The rows of a group lie close to one hidden flat surface of 8 dimensions, which may be shifted away from zero. Surfaces can cross.
(in the rows, 128 means zero)
Some rows, each with its group after it:
[148 164 169 145 125 152 150 113 128 131 134 102 129 134 137  87 108] -> (0)
[135 167 165 137  73 158 122  73 158 107 132 142 169 147 110 113  99] -> (4)
[134 150 156  78 117 108 121  97 150 120 152 169 132 131 129 209 165] -> (3)
[ 99 168 194  54  80 137 175  78  93 101 142 150 143 126 136 127 161] -> (4)
[146 183 169 136 171 112 137  92 186 132 188 153 138 137 162 187 119] -> (3)
[135 137 159 107 115 128 117 116 136 124 137 143 129 132 124 134 123] -> (4)
[114 141 115  87 139 149 112 131 125 107 134 139 131 114 135  98 105] -> (0)
[102 195 110 162 101 135 162 110 122 121 115  84 133 160 118 102 175] -> (3)
[ 59 100  92 165 133  90 110 115 122 119 129 143 107 146 126  84 161] -> (0)
[102 130 110 132 143 140 181 215 123 149 105  98 159 103 137 170 108] -> (2)
[120  86 109 136 118 170 117 129 146 128 116 152 148  91 112 133  96] -> (2)
[101 139 183 152 117 146 186 131 113 147 137 113 113  99 131 126 151] -> (1)
[168 161  92  90 121 113  71 117 164 118 120 150 140 154 103 167 138] -> (2)
[174 104 187 144 111 100 143 114 149 147 139 148 157 146 135 204 110] -> (4)
[177 173  94 100 124 107  61 143 170 126 117 134 134 161 104 174 122] -> (2)
[111  71 160  80 118 100 163 139  73 127 125 145 137 119 147 151 140] -> (4)
[141 134 169 148 136 128 132 131 129 145 155 118  97 115 139 149 115] -> (1)
[120 136  99 130 113 151 131 154 133 132 104 113 144 118 107 136 124] -> (1)
[144 139 161 123 140 110 130 147 127 138 135 127 117 131 132 122 129] -> (1)
[180 152 168 146 131 162 139 130 155 157 137 110 100  94 116 158 133] -> (3)
[158 111 124 124 104 156 130 109 107 127 122 114 132 127 135 155 102] -> (1)
[116 125 191 119 124 108 122 149 118 142 154 132 100 121 137 146 107] -> (3)
[145  97 135 140 125 113 110  74 120 122 136 146 110 140 130 105 153] -> (2)
[128 129 126 100 102 127 135  96 133 108 121 154 177 144 124 148 134] -> (4)
[158 172  86 150 110 172 124 120 152 136 100 100 119 118  92 135 171] -> (3)
[132 122 132 107 113 132 138 109 123 117 120 137 147 131 127 134 140] -> (4)
[126 147 149  72  48 181 181 125  43 114 101  80 134 118 130 133 130] -> (0)
[115 180 174 139 122 127 115  82 166 127 178 143 103 130 131 163 138] -> (3)
[159 133 120 129 112 147 124 109 137 130 113 131 135 127 107 144 146] -> (4)
[146 179 157  96 116 141 158 162 114 131 109  95 133 128 120 101 141] -> (4)
[164 124 143 161 116 122  81 133 149 134 129 125 129 154 122 114  63] -> (1)
[119 153 139  89 124 133 161 154  96 129 117 107 115 116 126 118 166] -> (0)
[157 127 124 126 117 138 117 138 133 136 108 123 130 122 107 132 133] -> (4)
[193 137  82  90 183 111 165 167 142 131  94 124 195 144 145 164 143] -> (3)
[130 144 132 105 128 104 142 122 118 122 130 126 130 146 136 145 159] -> (2)
[190 131  51 157 143 187 126 118 189 136  93 126 165 109  95 163 145] -> (0)
[132 154 101 118 104 123 161 118 115 118  97 106 159 155 118 128 174] -> (3)
[133 133 161 146 114 144 150 136 119 143 128 109 113 115 125 130 126] -> (1)
[133 122 113 106 109 144 140 145 116 122 101 120 155 127 119 131 117] -> (1)
[136 174 137  67 145 110 125 174 118 119 130 120 142 144 144 130 103] -> (0)
[104 116   4 173 148 133 131 118 119 105  92 104 158 154 127  77 155] -> (2)
[111 126 108 149 128 126 155  97 116 118 128 122 148 141 140 123 148] -> (2)
[111 135 114 104 144 120 137 106 145 118 145 154 146 123 138 162 155] -> (0)
[106 205 120 123 123 103 117 177 122 119 120  86 141 177 134 112  86] -> (2)
[113 138  88 118 145 142 123 147 144 130 132 129 123 104 127 161 137] -> (1)
[140 116 165 157 130 151 155 139 125 145 134 114 122 108 139 130 102] -> (0)
[202 154 122 146 121 142  91 143 151 155 124  96  89 128 105 189 135] -> (1)
[186  90 163 135 119 132 214 140  83 142  87  99 178 138 142 115 129] -> (3)
[122 124 125 135 135 122 150 167 114 138 117 104 134 124 133 135 124] -> (2)
[101 134 115 136 113 151  99  86 123  97 144 134 142 144 141  75  65] -> (0)

New rows. What belongs after each?
[150  98  98  87 127 127 148 141  93 133  97 122 122 111 122 154 184] -> (4)
[140 117 151 122 130 132 129  93 121 123 160 142 137 133 161 169  88] -> (1)
[104 102 144 122 144 109 155 180  90 139 120 111 115 116 139 100 122] -> (2)
[123 160 117 163 101 156 144 128 113 143 130  77  86 120 120 162 150] -> (3)
[130 109 176  90  54 142  91  94 128 120 130 168 123 116  93 163 122] -> (4)
[138  87 115 136 155 115 136 145 141 142 128 146 136 111 132 162 135] -> (2)
[163 180 126 135 139 143 166 120 146 138 125 103 140 130 127 165 169] -> (3)
[125 122 116 122 152  82 150 160  84 133 114  98 108 149 144 102 169] -> (2)
[105 138 152 118 135 141 122 105 111 114 147 135 103 120 140  62 118] -> (4)
[160 196 136  66 105 147 182  96 123 112 121 121 164 138 132 191 183] -> (0)
[100  88 148 132 157 105 117 161 111 132 138 137 112 119 143  81  89] -> (2)
[159  92 131 131  98 132 123  82 136 130 125 156 140 125 113 190 148] -> (4)
[116 130 102 143 120 147 130 107 149 118 120 139 157 126 120 128 130] -> (1)
[ 95 178 177  57  97 125  92  93 148  93 157 178 139 133 118 119 112] -> (4)
[157 201 114 112 184 133 129 139 176 131 122 122 127 126 120  82 172] -> (0)
[ 97 127 152 147 128 101 117 125 123 126 153 126 116 147 146 116  94] -> (3)
[158  98 114 149 117 125  98  99 162 123 124 155 156 145 117 161 110] -> (4)
[132 175 111 114  88 160 116 117 150 114 118 125 161 141 109 155 108] -> (2)
[120 127 144 143 104 153  96  82 156 115 148 160 145 130 122 124  77] -> (2)
[110  75 174  82 107 109 157 118  76 123 135 152 120 116 146 154 144] -> (4)
[132  96 120 122 136 155 143 114  93 126 131 121 114 104 147 114 112] -> (1)
[ 83 117  91  85 167 108 120 191 128 121 126 149 145 118 140 126 110] -> (2)
[117 129 184 122 116 130 124 112 117 122 146 139 117 126 137  98 104] -> (4)
[130 150 151 128 109 154 121  82 134 113 140 133 123 127 121 101 128] -> (4)
[105  80 113 101 103 111  67 151 107 127 129 152  97 120 114 153 100] -> (3)
[141 129 158 118 129 123 131 154 124 140 121 119 119 122 120 122 127] -> (3)
[135 134 174 132 100 125 144  90 134 125 133 140 141 137 124 122 138] -> (3)
[ 79 100 100 195 108 136  97 159  77 141 146  72  59 126 145 122  68] -> (3)
[149 108 135 126 116 158 125 110 103 138 123 117  71  93 110 115 173] -> (4)
[ 77  68 116 109 106 143 128 161  70 126 121 127 110  98 133 129  92] -> (0)
[ 96  82 121 178 144 116 126 149 124 146 127 122 103 112 125  98 126] -> (0)
[118 174 171 111 130 121 191 116 114 108 134 117 180 153 157  89 115] -> (4)
[106 156 163 161 127 123  97 103 152 131 173 135  91 127 136 145 107] -> (3)
[148 140 158 141 152 173 147 113 149 135 145 129 126  94 135  95 104] -> (0)
[137  86 136 128 107 154 139 104 106 131 113 134 118 104 115 112 152] -> (2)
[128 160 130 111 121 121 127 196 143 145 102 108 129 123 103 141 137] -> (1)
[178 132 107 105 163 123 141 146 148 138 122 129 157 126 143 193 131] -> (3)
[104 164 120  84 110 101 113 121 130 117 140 141 118 142 123 195 168] -> (3)
[119  90 145 123 166 120 136 125  87 135 151 126  74 105 154  95 144] -> (4)
[137 129  76 111 104 128 141  97 123 115 106 132 162 151 120 176 166] -> (3)
[117 143 135  74 130  95  89 106 167 103 152 191 166 148 131 163 109] -> (4)
[126 165 169  80 132 122 151 124 114 121 143 132 116 124 139 123 153] -> (4)
[147 144 130 120 140 119 125  96 152 121 140 148 147 139 132 145 139] -> (4)
[135  63 124 113 116  85 134 149 124 122 106 156 191 153 137 172  89] -> (4)
[148 137 158 120  93 121 150  47 161 110 145 171 194 158 134 203 140] -> (4)
[148 150 124 123 112 129  99 124 151 121 125 131 139 144 116 146 108] -> (2)
[127 175 124  63 109 111 162 140 101 115 115 112 143 145 129 164 178] -> (0)
[141 174 131 150  92 163 128  95 151 131 127 112 108 119 100 150 169] -> (3)
[175 157  93 106 168 153 122 157 171 136 114 130 156 116 122 154 126] -> (0)
[149 140 161  96  97 137 124 114 127 127 123 135 114 118 109 153 150] -> (4)
[ 91 104 161 136 183 115 125 119 156 131 177 174 115  94 156 115 113] -> (0)
[156 134 134 109 144 121 142 165 127 140 112 115 139 125 132 141 134] -> (3)
[126 131 140  82 127 130 133 172  89 131 108 109 107 112 122  99 141] -> (4)
[ 97 160 151 107 134  96 125 212 147 138 107 128 142 134 108 106 121] -> (1)
[160 156 142 101 126 114  97  95 174 126 143 166 132 132 116 181 146] -> (4)
[110 112 105 138 145 156 142 121 120 130 134 124 106  98 135 113 137] -> (1)
[154 136 105 175  88 182 114 101 153 140 139 110 128 119 119 222  92] -> (1)
[132 110 118 131 109 161 143  56 128 107 154 147 161 129 156 179  95] -> (1)
[113 119 163 106 109 101 124 122 136 110 134 163 183 157 140 131  72] -> (4)
[179 120 144 120 138 194 157 171 130 157 114  99 126  76 124 136 102] -> (0)
[143 152 133 133  75 160 140 120 137 114  91 116 185 150 103 105 103] -> (4)
[151 129 104 141 130 140 147 152 115 139 103  97 137 132 125 132 130] -> (3)
[138 143 155 137 165 109 131 114 145 126 160 138 133 143 155 115 109] -> (4)
[100  78 161 149 116 108 155 149 102 148 141 128 120 117 146 171 111] -> (0)
[147 117 134 116 108 138 134 116 116 136 135 125 111 114 126 198 141] -> (3)
[104  97 136 127 141 150 155 110  99 123 145 131 124 102 154  99 113] -> (1)
[174 164 112 111 150 124 137  79 169 124 136 149 152 143 132 198 186] -> (4)
[119 198 144 132 105 120 125 141 144 122 137 100 149 165 134 149  82] -> (2)
[141 182 126 161 143 153 112 156 160 146 125  94 100 119 110  91 125] -> (3)
[134 134 154 105 111 119 130 130 133 120 126 143 155 140 124 134 109] -> (4)
[186 126 159 138 139 133 107 122 122 148 156 107  76 121 141 164 111] -> (1)
[132 146 132  92 103 129 110 151 102 121 108 113 114 134 114  97 128] -> (2)
